The first 8 rows are patterns. Each new row is the sum of 2 different patterns, raised or lowered, with some noise. Before adding, each is slid sideways (what falls off one end comes back at the other), maybe read backwards, and multiplied by a number that may be negative. Names go in the order of the patterns.
Known rows, each followed by the names of its patterns:
[ 15  -5 -13 -20 -10  -5  -6  24  14  21  -8   7  14   8   7  -1  -5 -13
 -13  -8  13 -11  20   4 -10  -5   4  -2   0  -9   4   8 -13  12  13  15
  -6 -14  14  -9  -8 -11   4   9  13  -7  -6] => j787
[-16   2 -13   4  -2  -8   8  -3   9 -14   8  -9  -7 -14 -18  -8 -11  -7
  10  -8   3 -15   2  -3  -2  -3   1   4  -4   3  17  -1   9  20 -10   9
  -6  -2   9  16 -16  -7  -1  24  -6  -9 -31] => j942
[ 10   1 -19 -16  -4   4  -9 -24 -10  24  11  11   5   6 -21   4  15   0
  -4   3   1   2   6  12  12  16   2  -6   8   4   5  16  -9 -12   7  -1
   1   3   7   6  -2   6   7   0  -5  -5  -1] => j87
[ -1   6 -18  11   0  -1  -1  -7 -22   1 -10  -8  -5   1   3   9   5   2
  12  10  -3  -6  -4   6  11  -9   2  -6   4  -1  -2  -5 -11 -10   3 -21
 -19  -6  -8  -5   0  13 -14   3 -10 -11  17] => j76
[-22  -2   8  -9 -12   2   2 -13  12  -5 -11  -4  13   7  -1   1   0  16
  11   6   3 -12   8   4 -15  -2   2 -16  10   7   8  -6  11 -10 -16   0
   0  13  -9  -8 -10  -5  15  14 -11  -8  -2] => j980
[  5  -6   3 -13  10  -8   6  -5   7  -4  17   4  -7  -3  22  -6   2   0
  -5 -18  -1   6  17  -5  -6  10  21   4   4  -1  -4  -6 -17 -12 -17 -19
  -8 -12 -15  21   1  -6   1   7   3 -11  12] => j935
[  8   0   2   4 -11  -7   4 -19 -18 -17 -18  19 -13   1  -2  19  -6   8
 -16   8   2  17   7  -5   1   3   0   1 -19  -7  -4 -10  -4   2  16 -13
  10  -6   7   1   2 -24 -10  10 -13   8   8] => j142
[  2 -15   9  -1  -1   8   1   5  -5  11  -4  -5 -17   4 -17 -16 -11  10
   6  -1 -11 -15   1  -2   6  -7 -12   6  -9  11 -19  -7  -4   8  -2   8
  11 -11 -13  -6  -4   1 -12  28  -3  -1  20] => j50

New rows. What belongs after each?
[-15 -11  -5 -22  -5 -28   2 -23 -16 -29 -10 -26 -41 -19 -27 -22 -19 -25
  -1  -8  -6 -10 -23 -13 -22   8 -27 -12 -37 -21 -36 -34 -12 -30 -15 -34
 -12  -5 -13 -18  -1 -15   9 -18  -6  -9 -33] => j942 j142
[34 25 15 16 28 37 22 16 16 19 30 17 19 11 22 17 18 27 25 19 27 43 31 12
 19 18  6 32 16 15 19  1 17 14 30 10 22 21  7 21 49 15 23 17 15  2 27] => j87 j76
[-13 -24 -13 -33 -18 -21   3 -14 -13   5  -2 -17   5 -28  -9 -26  -9 -14
 -13 -21  -4 -36 -23 -16 -22 -18  -7 -22 -10   0  -4 -11  -4  11 -19   0
  -9 -42 -24  -8   1 -11   3 -33   0 -11  -3] => j980 j142
[-27 -19 -26 -33 -23 -19 -12  -3  -8 -22   7  -2  -9 -22   2 -27 -34 -34
 -28 -21 -10   1   5 -11  -7  -8  -2 -23 -12 -24 -13   2  -3 -10 -30  -4
 -15 -26 -17 -15 -10 -23  -9  -3 -13 -26  -7] => j787 j87
[ 29 -18   7  19  24  13  -6  15  -2  -3   6   2 -20 -15  -8   9 -11  -6
  10  -8  -5   1  -5 -13  22 -15  -5  14  -1  -3  -2  19 -11   5   8  -2
   5 -18 -10   3  -2  17 -21  -6  -8   5   1] => j980 j142
[13 23  6 -3 22 14  1  3 11 16 22 27 12 15 15  3 14  6 16  5 33 16 12 21
 27 26 17 18 12  4 14 10 13  4 15 15 13 -1 -2  9  4 -9  8  0 -5 21  8] => j942 j76
[-16 -14 -15 -26 -19 -17 -13  -5 -15 -22  -1 -16 -10 -13 -18 -25 -24 -11
 -15 -18  -5 -17 -33 -25  -9 -17  -7 -11 -26 -29 -24 -14 -29 -32 -28 -15
  -7 -24 -31 -30 -16 -23 -17 -21  -7 -16 -13] => j87 j50
[20  5 21 10 15 11 11 13  0 12 18 -1  8 17 -6 17  3 12  7  1  6 23 13 15
 -5 11  6 31 16 12 12  5 15 14  7  4  1 19  8 19  8 13 13 15  8 11  1] => j942 j50
[  2 -12 -12  -9 -18 -12  -2 -16 -28  -7 -16  -6  -2   2 -19  -4  -8 -11
   7  -9  -6 -17   9   2  -9  -1 -10 -25 -12 -13 -16 -13  -9  -4   1  -6
   2   1  -6  -9 -11 -24   4   2 -13  -1  -7] => j76 j50
[ 14  17   4  12 -14  -3  -3  12   1  -7   7  10   4   6 -12  -8   7  -2
  -5   6   7  10  10   6   8  -9   4  -9  11  -6   1   5   5  11  12  12
  12   2   3   4  -5  -2  10   6  -1   9   1] => j787 j942
[  4  -4  -7   7   4  12  -5   0  -3  12   7  -4  -4   3  16  14 -20  -4
 -13  -1  -3  15  -3  -8   5   2   2  11   2   5   6 -11  -5  -1   4   1
  10 -10 -12   8  25  -6  -2 -17  -8  -2  -8] => j942 j87
[ 19  26  23  22  24  16  17  18  23  34  20  19  10  25  20  23  25  35
  22  29  25  47  27  34  30  11  40  15  30  39  44  13  21  27  41  18
  21 -10   5  19   4  40  18  21  32  34  31] => j942 j142
[ -4  -4   1  20  13  -2  11  14  11 -16  13  19  -6  14  -1  20  -1  14
   5   9  -1  27   0  -7  -4  20  12   4   7   0  -1   3  19  14   8   3
  27  32   9  13   8   2   1 -19  -8 -11 -17] => j935 j142
[ 18   0 -16  -1 -11  13  -3   2 -16  -8 -14 -24   2  -6 -11  -5   0   2
   4  -6   9  -7  14   0   0   1   1  17  17   7   7   3  11  -3  -2 -10
  -4   4 -18   1  -2   6  15  14 -11  -8   0] => j942 j76
[-32 -13 -19 -26 -15 -19 -23 -26   0 -13 -31 -16 -15 -27  -2 -15 -12 -20
  -5  -7 -33 -25 -16 -32  -8  -8  -1 -29  -3 -26 -18 -12 -22  -8 -24 -12
 -16 -20 -13 -15 -18 -11  -8 -32  -8  -9 -20] => j980 j50
[ -3  11  -6 -19   1  -7   4  -7   1   1  -5   3  11  -5  -3  -4  -3   2
  -4 -20 -17  -9  -7 -16 -18  -8  13   2  -2   3  -1 -15  -2   5  -2  -6
   4   2  -4   9  13   7   9  -2  -9  -3   4] => j87 j76
[ -7  -4  -2  10  -4   2  -5   2   9   1   1  -2  -2   6   1 -12  -7   3
  -3   9   0   6  -2   3 -11  -7  -3  -2   1  -6  -6 -11   1   3  -4  -5
  -4 -16  -6  -6   3  -5  -2   2  -6 -13   4] => j980 j50
[ 25  24  12  25   8  14   3   8   0   4  -5   2   2   6  12   9   4   5
   6 -16  17   0  15   2  13  16   4   1   9  10   5  11  15  -1  14  -1
   6  10  -2  15   3  18   2   7   4   5   5] => j142 j50
[ -9 -23 -35 -10   7 -24 -19 -13 -12   0 -14 -12 -29  -3 -24 -25 -25 -27
 -17 -28  -6   7 -34 -14 -29 -19 -10 -15 -29 -24 -21 -22 -10   1 -16  -1
   4 -36  -8   1 -20 -10 -10 -36 -39  -5  30] => j942 j87
[ -9  14 -13   9  -3   0   0 -13 -13  -4  -2   6  -2  27   1  17   5  -6
  11 -10   0 -19  13   0   9 -14 -12  -7   6  14  -8   8   2   0   2   7
  -6   2  -8  -3 -14  -1   2   0 -26  -3  -3] => j142 j50
[  3 -17  30  31  16  -6  17  15  17   0   9  14  15   6   0   4   3  17
  -1  -7  11   3  20 -11  16  17  -1   3  13  11   8  -2 -10  -5  -1  -2
  31   7   4  29  12 -16  12  30   3  11   3] => j87 j50
[-10 -20 -15  -6  -8 -15 -11  -9  -1 -10  -3  -5  -7  -5  -5  -1   2  -1
  -2  -1  -5  -3 -12 -13  -2  -3 -15  -6  -9  -4   2   5  -9   0  -5   1
  -8 -11  -4  -5   3 -17  -4  -6  -5 -10  -4] => j87 j76
[-14  -1 -17 -18  -7  -4  15  -7 -15  -9  -1 -20 -25   2  -9  -5 -14  -7
  -4  15   2 -11  -5 -13  -3 -17  -9   6 -19   2  -2 -16   2   3  13  14
 -26   9 -11  -9 -38   5 -21  12 -23 -14 -20] => j142 j50
[ -6  21 -12  12  26  12 -13  -1  11 -13 -17 -25   3   8  13 -13 -16  17
   7  -7 -27   3  -6  -5  31  18  11  -5  25  15  16  16 -15 -19  -7  -2
  -1  18 -22  18   3   5   4  -6   5  -7 -14] => j787 j980
[ -3 -10  -2  -4  -1  -8   0  -4   0  -4   5   9 -22 -20  -8 -12  16  -3
 -18 -19  -4  -1  -2  -5   1  -1  10 -10  -4  27  -4  -7  -8 -10 -22   8
  21  11 -11   4  12  23  -5 -13  -1  -4   0] => j942 j87
[-15  -6 -26  -9 -19 -13 -21 -23 -20 -13 -14 -21 -10  -7   7 -13 -15 -14
 -31 -32 -27  -2 -21 -27 -28 -17 -11  -7  -4 -14 -17 -19  -4 -28  -9  -9
 -18 -14  -7 -18  -9 -12 -27  -4 -20 -22 -34] => j787 j980
[ 15   7  -6  -3  -6   2  -9  -1  -3  -9  -8   7  -6 -15  -6 -10 -18  11
   3 -13 -16  -4  -5  10  -5  -7 -15 -12   9  -9   0   6   0 -11  -8  -5
 -17   5   5  -8   5  -1   3   9  -3  -1  -9] => j980 j50
[ 19   6  10  -3 -17  -8  14   4 -16  10  17  16  20   6   3 -21  -1  -9
  10  -3 -10   5   3   8   9   9  20  15 -16  13 -15  -7  18  12   6   2
   8   8  -7  -3  17   2 -13 -13   3  13   0] => j787 j980
[23 35 15 21 33 40 30 28 32 31 41 36 18 17 24 30 33 15 27 21 26 34 32 11
 12 14 25 12 10 12 13 16 22 35 13 28 21 16 33 24 45  6 34 20 18 12 26] => j87 j76
[15 17 -2 12 13 18 35 18  5  6 33 27 27 17 12 41 26 36 10  6 25 30  7 28
 32 -1 23 25 26 16 23 35  7 21 36 35  2 20 10 18 40 36 17 11 28 -1 16] => j980 j50
[ 10  -1  17  14 -19 -33 -13  -1 -10 -11 -17  -6  22   9   5   6 -18  14
   3  -3 -12   9  -7  11  -9   2 -28 -18  16   2  -1   6 -10  12  18  11
  15   4  -5 -14   9 -17   3   4   1 -26  22] => j87 j142
[  0  10  -2  -5   6   6  12  11  16   1   1  -3   0   8   2 -12  -3   8
   1  12  15  15   8   1  15  -9   1  11  -2  -6  -2  -4  20  -4   0   9
   9  -4   2  -1  16  -1  17  12   9   4   3] => j787 j142
[  5   4  -2   4  -4  11  23   8  -2   2   7   9 -13 -11   4   7  -8  -3
  -3   6   4  -3  -6   0 -13   3  -1   6  -6  -9  -7  -1  -9   7  -8  -4
  -8  -5  -7  -8   7  -6  -3  -1  -5  -2  -1] => j87 j935
[ -5   0   1   1  -1  -8  -1 -10 -15  -3  -6   6  -3  -7  -9  -2   9   9
 -14   3   6  12   5  -2   7  -4  -3   4  -1   5  -3   3  -3  16  11   9
   5   8  20   9 -16  -1  -6   4  -5  14  -2] => j942 j87
[  5   4   7  25   9  15  13   5  12   6 -33  -4  -1   5 -13  -1  -4 -13
  -8  10 -16  20  -2  15   2   0  -5   7 -21  -5   3  -6 -26  -2   2  -8
   8  28  -3  -8 -22   5  -2  -4 -31  -6  -7] => j935 j142
[35 33 27 45 22 26 23 21 24 23 39 28 23 32 29 29 27 24  8 24 19 27 28 19
 25 35 39 35 25 31 12 31 34 23 26 40 21 35 27 29 27 33 27 26 36 37 31] => j787 j87
[-4 13 27 -5 29 30 11 20 21  9 13 16 21 -6 22 15 16 25 25 40 30  1 -1 33
 33 32 -5 25 20 53 45 11 38  3 38 31 15 13 11 22  1 37 37 36 39 24 38] => j942 j50
[20 38 31 18 28 22 26 19 28 27 38 27 32 20 26 19 21 22 24 32 34 30 20 32
 36 44 26 18 26 16 17 30 38 19 23 42 33 32 27 17 16 36 24 26 38 28 33] => j787 j980
[  4  15  -4   1   9 -10  -2   9   5 -10 -14   5  -2   0 -12  -1  -4  -4
   4  -4  -1   9  -9  -3  11  -9  -3  -6  13  -3  17  22   4   5  -5  -1
   6  14   3 -15 -12  14   0   1  20   0  -1] => j980 j935
[  9  10  12  19  26  15   5   6   7  12   0  -4  14  27  26  17  21  18
  -7  12  16   5  10  -2   0   9  11  21  23  37   4  10  12   8  31  26
   9 -11  29  13  13  15  14   0  13  11  11] => j87 j76
